The same things were measured in two ways. Each way mixes the same 9 hidden numbers, adds some noise and spreads widely along 5 directions of its own, which tell nothing about the thing.
In the rows, zero is written as 128.
Some things both ways: the first way, then the second way.
[126 127 144 126 106 119 136 136 161 136 143 139 178 152 107 115 116]
[147 145 124 105 141 110 152 114 104 102 149 145 103 109 140]

[ 99 114 139 160 145 102 123 145 130 119 128 153 125  98 140 150 104]
[167 165  91 126 124 150 134 107 114 102 106 164 124 129 133]

[130 129 100 158 129 108  79 150 135 136 155  77 133 123 151 124 199]
[160 141 181 134 159  93 143 176 133 113 140 127 129 103 107]

[132 125 118 134 104 114 143 145 157  98 102 131 164 140 152 130 120]
[150 166  59 105 169  98 138 140 167 121 120 154 108 124 135]

[128 136 111 139 136 112  98 120 123 131 134 104 129 126 125 111 177]
[157  97 199 126 118  53 150 168 104 144 125  83 138 154 124]

[117 100 151  86 151  93 138 102  96  88 158 129 139 181 176  90 151]
[125 136  85 107 171 150  95 101  99 117 149 123 108  75  82]

[132 139 154  99 120 136 150 123 134 148 140 146 157 157 109 135 133]
[138 169  88 130 131 148 137 156 128  81 154 206 105 174 135]

[161 163 110 133 100 151 121 148 153 164 116 140 136 116 106 134 135]
[146 113 125 113 128  78 154 148 133 110 120 118  96 101 112]

[115 137 147 105 117  94 119 139 155 106 133 138 165 160 158 122 107]
[119 106 113  69 101 119 101  90  70 142 113 180 121 137 110]

[165 137 146  64 138 148 148  98  94 118 124 149 102 153 141 101 106]
[100  84 134  93 179 153  95 115 145 120 112 133 110 171  82]

[108 143 159 146 137  95 121  88  80 171 162 105 180 119 157  63 136]
[160 132 107 121 123 103 185 128 169 138 113 116 117 197 199]

[150 147  84 128 100 158 141 122 170 168 132 130 130 165  88 130 155]
[153 128 119 109 144  58 159 151 115 166 147 126 139 100 138]

[132 154 155 120 145 105 123 119 106 150 113 140 156 114 141 149 140]
[129 102 104 164  91 151 137 126 134  99 121 110 129 131  95]

[101 146 135 140 121  91 118 125 136 134 111 125 175 125 169 137 110]
[155 112 118 146 108 117 162 121 135 147 106 109 157 109 136]

[112 121 134 124 138  97 130 125 130  81 128 130 103 116 140 114  81]
[142 122  84 133 143 116 129 149 127 188 146 179  87 131 175]

[131  98 120 155 151 126 137 142 145  95 129 150  94 111 106 142 103]
[148 169  94 102 167 125 127 116 137 110 118 169 122 183 148]

[137 127 109 152 143 134 109 136 134 138 130 111  97 109 112 151 143]
[139 121 130 111 121 132 117 122 105 128 126 125 111 132 125]

[130 155 133 139 129  99  96 125 137 164 140 108 171 136 155 116 139]
[158 123 126 152 139  97 170 162 150 139 118 158 132 144 145]

[117 140 112 173 148  82 116 128 169 138 104 111 162 123 122 184 129]
[159 142 135 101 114 152 135 104  92 129 116 172 128 177 156]

[ 77 125 138 144 131  85 115 122 101  93 126 121 122  87 158 105  99]
[152 114 162 139 123 127 161 151 138 148 127 123 135 139 158]

[123 124 137 111 118 138 116 128 110 139 143 135 138 144 161 104 132]
[149 127 111 123 139  93 144 141 132 114 100 112 129 115 108]

[129 130 128  99 116 160 131 119 114 139 128 142 104 138 134 118 101]
[129  95  67 153 137 136 126 120 116 162 151 116 105  30  91]

[129 125 160 101 140 142 176 106 109 154 153 180 108 141 113 117  79]
[159 153 120 111 184 182 125  84 116 120 114 163 109 127 135]

Other things, the second way, with their names:
j5: [111 131 131 125 156 120 148 154 175  82 153 129 129 145 115]
j847: [143 149  58  89 168 118 150  86 158 133 139 155 111 166 146]
j432: [156 127  98  95  89  45 179 134  98 103 139 116 112 143 131]
j870: [133 112 182 110 166 131 175 146 139  76 122 143 119 119 128]
j464: [168 164 144  59 170 168 116  90 115  92  67 181  90 178 137]
j535: [158  96 123 118 148 109 146 110 101 153  93  93 115  73 120]
j138: [144 137  45 136 109  72 141 146 138 127 136 115 121  83 111]
j661: [129 144 113 110 148 158 133 148 139  55 121 186  60 162 137]
j298: [155 187  83 198 124 120 152 226 142  89 178 190 122  44 112]
j96: [111 141  48 161 178  92 124 153 173 178 220 137 143  86 122]
j414: [133 108 121 108 105 163 147  81  76 109 137 144 154 125 104]
j481: [171 130 127 127 172  83 131 160 151 158  79 143 156 142  93]
j273: [153 127 193 103 168 135 143 122 102 129 113 146 169 111 104]
j954: [143 142  87 154 148 130 155 122 129 124 168 101 149  73 124]
j747: [131 122 169 125 172 133 138 151 171 124 148 131 154 145 103]
j749: [121 112 135 108 123 139 117 106 105 141 148 112 150  97 105]
j440: [148 126 175 118 205 139 109 183 144 156 113 155  94 141 131]
j511: [122 101  72 185  76  86 137 182 155 125 156  94  81 113 132]
j375: [148 182 102  83 157 162 102 124  98  86 125 228  78 139 129]
j581: [168 141 187 147 238 137 130 188 166 158 128 153 122 132 118]
j899: [120 120 122  86  88 116 132 117 129 101 124 169 138 221 130]
j319: [169 143  90 140 113  98 118 131 113 143 104 184 125 119 102]
j60: [112 102 102 115 126 134 131 134 105 135 155 105 114  48 111]
j408: [133 119 114 177 151 116 169 161 176 141 140 105 190 129 127]
j143: [155 175  73 178 132 139 115 187 160 136 151 174 128 125 128]
j179: [114 132 137  97 166 126 129 151 115  99 171 150 110 155 124]
j635: [146 103 148 124 147  89 161 103 163 124 124  64 145 125 102]
j527: [151 133 113  96 129  78 151 148 135 118 108 140 115 162 127]
j507: [139 127  80 141 119 143 168 154 171  65 107 147  36 169 186]
j69: [129 108 143 128 160 172 112  99 119 133 133  91 141  87  90]
j896: [149 158 140 150 154 161 161 127 150  61 127 115 152 126 125]
j735: [134 106 131 179 136 137 157 184 160 123 111 164 132 105 125]
j921: [114 138  39 141 167 172 115  86 127 117 179 142 154 116  75]
j509: [144 149 106 178 152 131 126 203 127 153 171 209 115  51 117]
j209: [121 117 112 153  89 113 151 135 133 139 175  89 196 127 113]
j87: [109 110 108 160 116 142 127 118 137 135 162  83 206  95  90]
j678: [161 134 105 102 164 169 117  92  93 133 123 147  84 107 117]
j153: [119 121 119 136 126 133 160 143 141  64 124  79 146 106 115]
j861: [152 105 146 134 122 115 158 161 134 114 105 103  85 149 151]
j753: [180 179 139 123 160 110 151 190 136  89 121 192  82 140 138]
j877: [109 114 118 139 106 154 108 123 126 142 178 123 161 150 118]
j969: [137 120  86 139 100  89 150 139 113 141 147 125 135 108 135]
j207: [117  95 106 109 101  81 144 122 123 106 143 107 133 189  98]
j198: [115 113 192 123 143 156 132 135 140  61 118 121 153 154  89]
j714: [137 115 127 135 159 137 131 122 134 160 121 110 162  72 114]
j473: [125 114 148 163 175 155 150 117 137 114 176  88 160  67  90]
j984: [134 119  79 129 144 106  91 115 128 191 134  99 159  85 102]
j208: [153 129 124 117 177 121 129 134 146 174 140 138 100 100 135]
j948: [136 139  75 110 102 104 149 121 125 106 134 128 129 152 130]
j657: [174 129 173 151 182 106 180 144 170 128  79 126 194  95 100]
j257: [126 148 102 138 180 128 132 160 163 113 166 179 117 121 114]
j693: [151 116 126 138 128 145 115 127 120 172 126 116  92 148 170]
j800: [121 109 118 146 113 103 134 115 138 166 184 104 170 126 124]
j466: [110 106  87 122 112 171 105  91 109 125 165 105 127 101  98]
j266: [165 135 139  99 136 131 120  97 109 121  82 147 121 149 118]
j6: [111  99  65  95 136  87 124 101 153 124 119  77 104 136 111]
j392: [134 116 130 197 151 132 151 187 173 114 152 122 112 121 124]
j955: [104 120  68 158 139 136 133 117 167 140 198 111 182 137  98]
j809: [128 144  54 158 100 121 114 146 108 103 153 170 122 103 102]
j543: [149 134 101  89 126  96  94 100  94 155 125 168 105 126 104]
j920: [140 164  91 108 174 139 122 136 145 103 180 197  74 141 111]
j853: [165 165 108 119 154  81 159 135 148  68 114 119 125 148 101]
j547: [143 120 122 104 155  94 132 129 139 172 128 152 136 109 119]
j622: [167 121 131  86 111 107 124 130  83 136  89 167  86 124 111]
j497: [121  94  79 190  90 138 143 138 178 130 118  79 176  94  92]
j760: [136 133 103 124 129 185 149  46 128 128 118 130 207 149 143]
j504: [111  91 104 144  77 131 111 104 106 133 143  90 158 119  94]
j368: [148  93 145  82 113 114 127  80  83 142 127 105  65 182 150]
j604: [146 137  71 107 140 137 107 103 127 170 146 175  94 110 118]
j70: [128 129 115 157 179 109 168 176 167 122 190 114 124 167 148]
j642: [137 130 118 186 171 151 110 181 155 135 155 168 121  77  78]
j827: [132 148  78 165 157 189 136 127 146 129 185 128 144 118 136]
j950: [169 155 122 172 131 117 137 146 125 163 133 140 160  59 132]
j30: [159 116 125 156 142 100 145 149 145 150 119 129 139 144 120]
j587: [148 123 140 169 128 117 163 168 157 105 125 142 111 162 152]
j370: [121  67 159 153 110  83 133 156 133 160 135  71 173 128  84]
j859: [108 118 102 161 135 165 138 130 149 105 152 131 198 137  75]
j767: [126  91 187  92 160 122 110 131 118 136  70 116 130 178 134]
j846: [172 133 149  95 138 122 122 110  81 131  96 126 129 131  99]
j275: [148 119 118 134 123 118 152 120  77  94 147 132 102  82  96]
j951: [125  98 117 119 155 142 136  98 143 118 114 111 111 156 120]
j114: [182 146 110 108 161 101 141 154 129 144 116 155  46 186 164]
j841: [159 137 138 126 153 132 144 137 144 128  96 146 123 127 146]
j84: [139 140  75 121 145 150 109 107 130 137 121 174 156 177  95]
j654: [127 116 175 105 142 179 107 104  77 128 143 150 176  70  65]
j387: [153 129 112  96 157 103 150 108  97 138 119 133 117 127 138]
j108: [163 126 181  97 149 106 150 137 130 125  79 139 144 171 136]
j970: [109 129 143 166 173 196  96 122 144 128 190 149 162 123  71]
j472: [143 123 121 155 105 109 124 145  87 135 154  97 169  87  83]
j763: [145 130 130 131 153 147 138 134 134 118 133 165 114 141 122]
j107: [129 116 127 118 112 119 120 165 127 139 115 137 115 186 157]
j31: [145 120 120 147 133 129 145 169 139 131 108 149 120 143 154]
j909: [155 151  66 143 106  81 155 144 152 106 121 106 136 188 139]
j172: [138 111 152 113 196  84 132 164 170 159 154  77  87 130 134]
j14: [164 136 117 116 143 144 139 113  85  99 117 143 108 110 100]
j353: [148 149  97 117 144 106 147 132 140 120 131 129 114 147 161]

Some of these things the first way, each followed by its name:
[136 119 136 139 119 133 149 112 136 133 122 150 160 132 112  92  91] : j847
[157 129  89 155 105 179 110 161 163 164 119 114 123 127 107 160 156] : j138
[131 111  90 155 153 140  87 129 140 151 141  79 116 153 124 168 212] : j472
[137 118 123 133 157  99 141  98 117  98 118 124 136 139 116 118 164] : j955
[159 149  88 142 129 135 135 144 157 139 120 159  66 103 101 137 115] : j547
[143 148  96 159 138 105 110 132 141 129 101 144 117  99 120 133 139] : j527
[142 136 119 142 130 143 112 132 140 156 129 114 126 122 117 143 123] : j763
[140 131 101 175 153 116 109 127 141 150 117 131 121 104 100 148 157] : j948
[137 137 117 141 100 167 125 151 156 162 120 115 135 125 126 159 101] : j841
[105  85 131 140 127 152 115 135 122  94 142  70 124 129 123 129 141] : j877
[102 107  94 166 117 140 126 137 148  93  93 106 125 106  96 159 142] : j209
[150  95  79 137 118 206 150 157 159 113 120 119  55 132  96 171 124] : j984
[126 120 145  83 132 123 136 120 115  93 133 126 110 156 166 118  94] : j767
[142 111 111 144 124 134 102 154 152 107 137 104 118 125 127 125 134] : j257
[116 142 117 155 100 130  73 147 149 151 118  83 181 127 170 130 131] : j622
[133 134 105 129 120 133 122 125 147 152 134  94 138 164 158 149 143] : j714
[137 120 126 131 151 135 122 155 134 125 141 163  71 107 100 162 139] : j809
[146 115 137  99 164 142 147 107  86 128 167 130  60 133 107 119 163] : j970
[ 95 116 174 136 136  92  95 141  92  93 152 116 142  92 168  89  98] : j587
[159 138 141 111 142 146 167 116 125 123  95 199  87  99  82 138  60] : j951
[123 144 138 104 108 101 165 118 130 102 114 135 155 140 150 103 105] : j208
[146 108  95 137  96 164 134 132 137  75  90  85 121 118 110 107 119] : j172
[166 154 141 120  92 166 148 124 136 179 121 145 180 138  99 102 123] : j635
[142 143 114 109  96 154 167 130 137 114  92 142 124 125 106 130 117] : j747
[ 82 127 136 103 107 108 151 163 113  83 133 169  96 110 149 139 141] : j298
[148 132 133 138 119 109 115 131 144 128 132  95 184 144 128 107 162] : j920
[134 132 109 107 103 179 173 128 147 138 110 149  94 136  78 156 115] : j749
[115 113 119 150 147  94 139 162 152  68 109 176  70  87 114 163  87] : j375
[155 149 135 105 106 123 150 131 133 124 121 140 145 137 117 117 145] : j5
[105 137 167  88 138  79 186  87 104  94  99 200 146 137 141 115  72] : j678
[132 114 107 157 149 123  89 111 148 153 143 111 135 153 126 121 132] : j387
[143 153 139 107 148  94 131 127 114 130 126 147 119 123 132 145 151] : j198
[135 143 123 112 151  97 102 109 100 116 130 111 119 133 157 111 176] : j370
[115  92 124 132 128 138 145 134 137  72 106 158  94 111  89 137  80] : j473
[121 156 189 122 149  62 125 124  81 120 134 160 147  74 157  98  86] : j507
[118 134 132 152 128  83 117 118 136  92  83 108 189 115 148 124 110] : j114
[131 132 119 135 113 133 126 139 165 138 118 125 153 146 108 156 131] : j969
[129 129 124 145 161 111 144 119 113 112 121 123  80  91 111 157 114] : j693
[193 131  95 142 121 171 138 143 164 131  86 139 107 120  80 160 116] : j6
[170 134 120  92 143 164 181  77 108 150 130 164  79 147  44 112 142] : j70
[112 113 123 135 157  99 100 104  95 123 154 106 114 135 170  98 155] : j408
[152 143 103 121 136 179 185 147 124 149 114 173  29  87  74 192 144] : j143
[110 131 118 154 127 108  91 132 129 134 130 106 144 116 167 117 125] : j108
[139 167 143  86 105 130 153 116 143 169 120 119 176 173 148 156 127] : j31
[109 108 135  94 110 151 168 121 126 102 116 138 132 162 127 144 125] : j87
[144 123 155  97  95 204 129 142 113 162 151 102 132 134 117 121 117] : j392
[113 102 142 135 117 125 128 131 127 114 149 107 158 143 143 104 121] : j353
[129 108 108 100  96 187 126 132 124 111 129  66 107 157 158 127 116] : j440
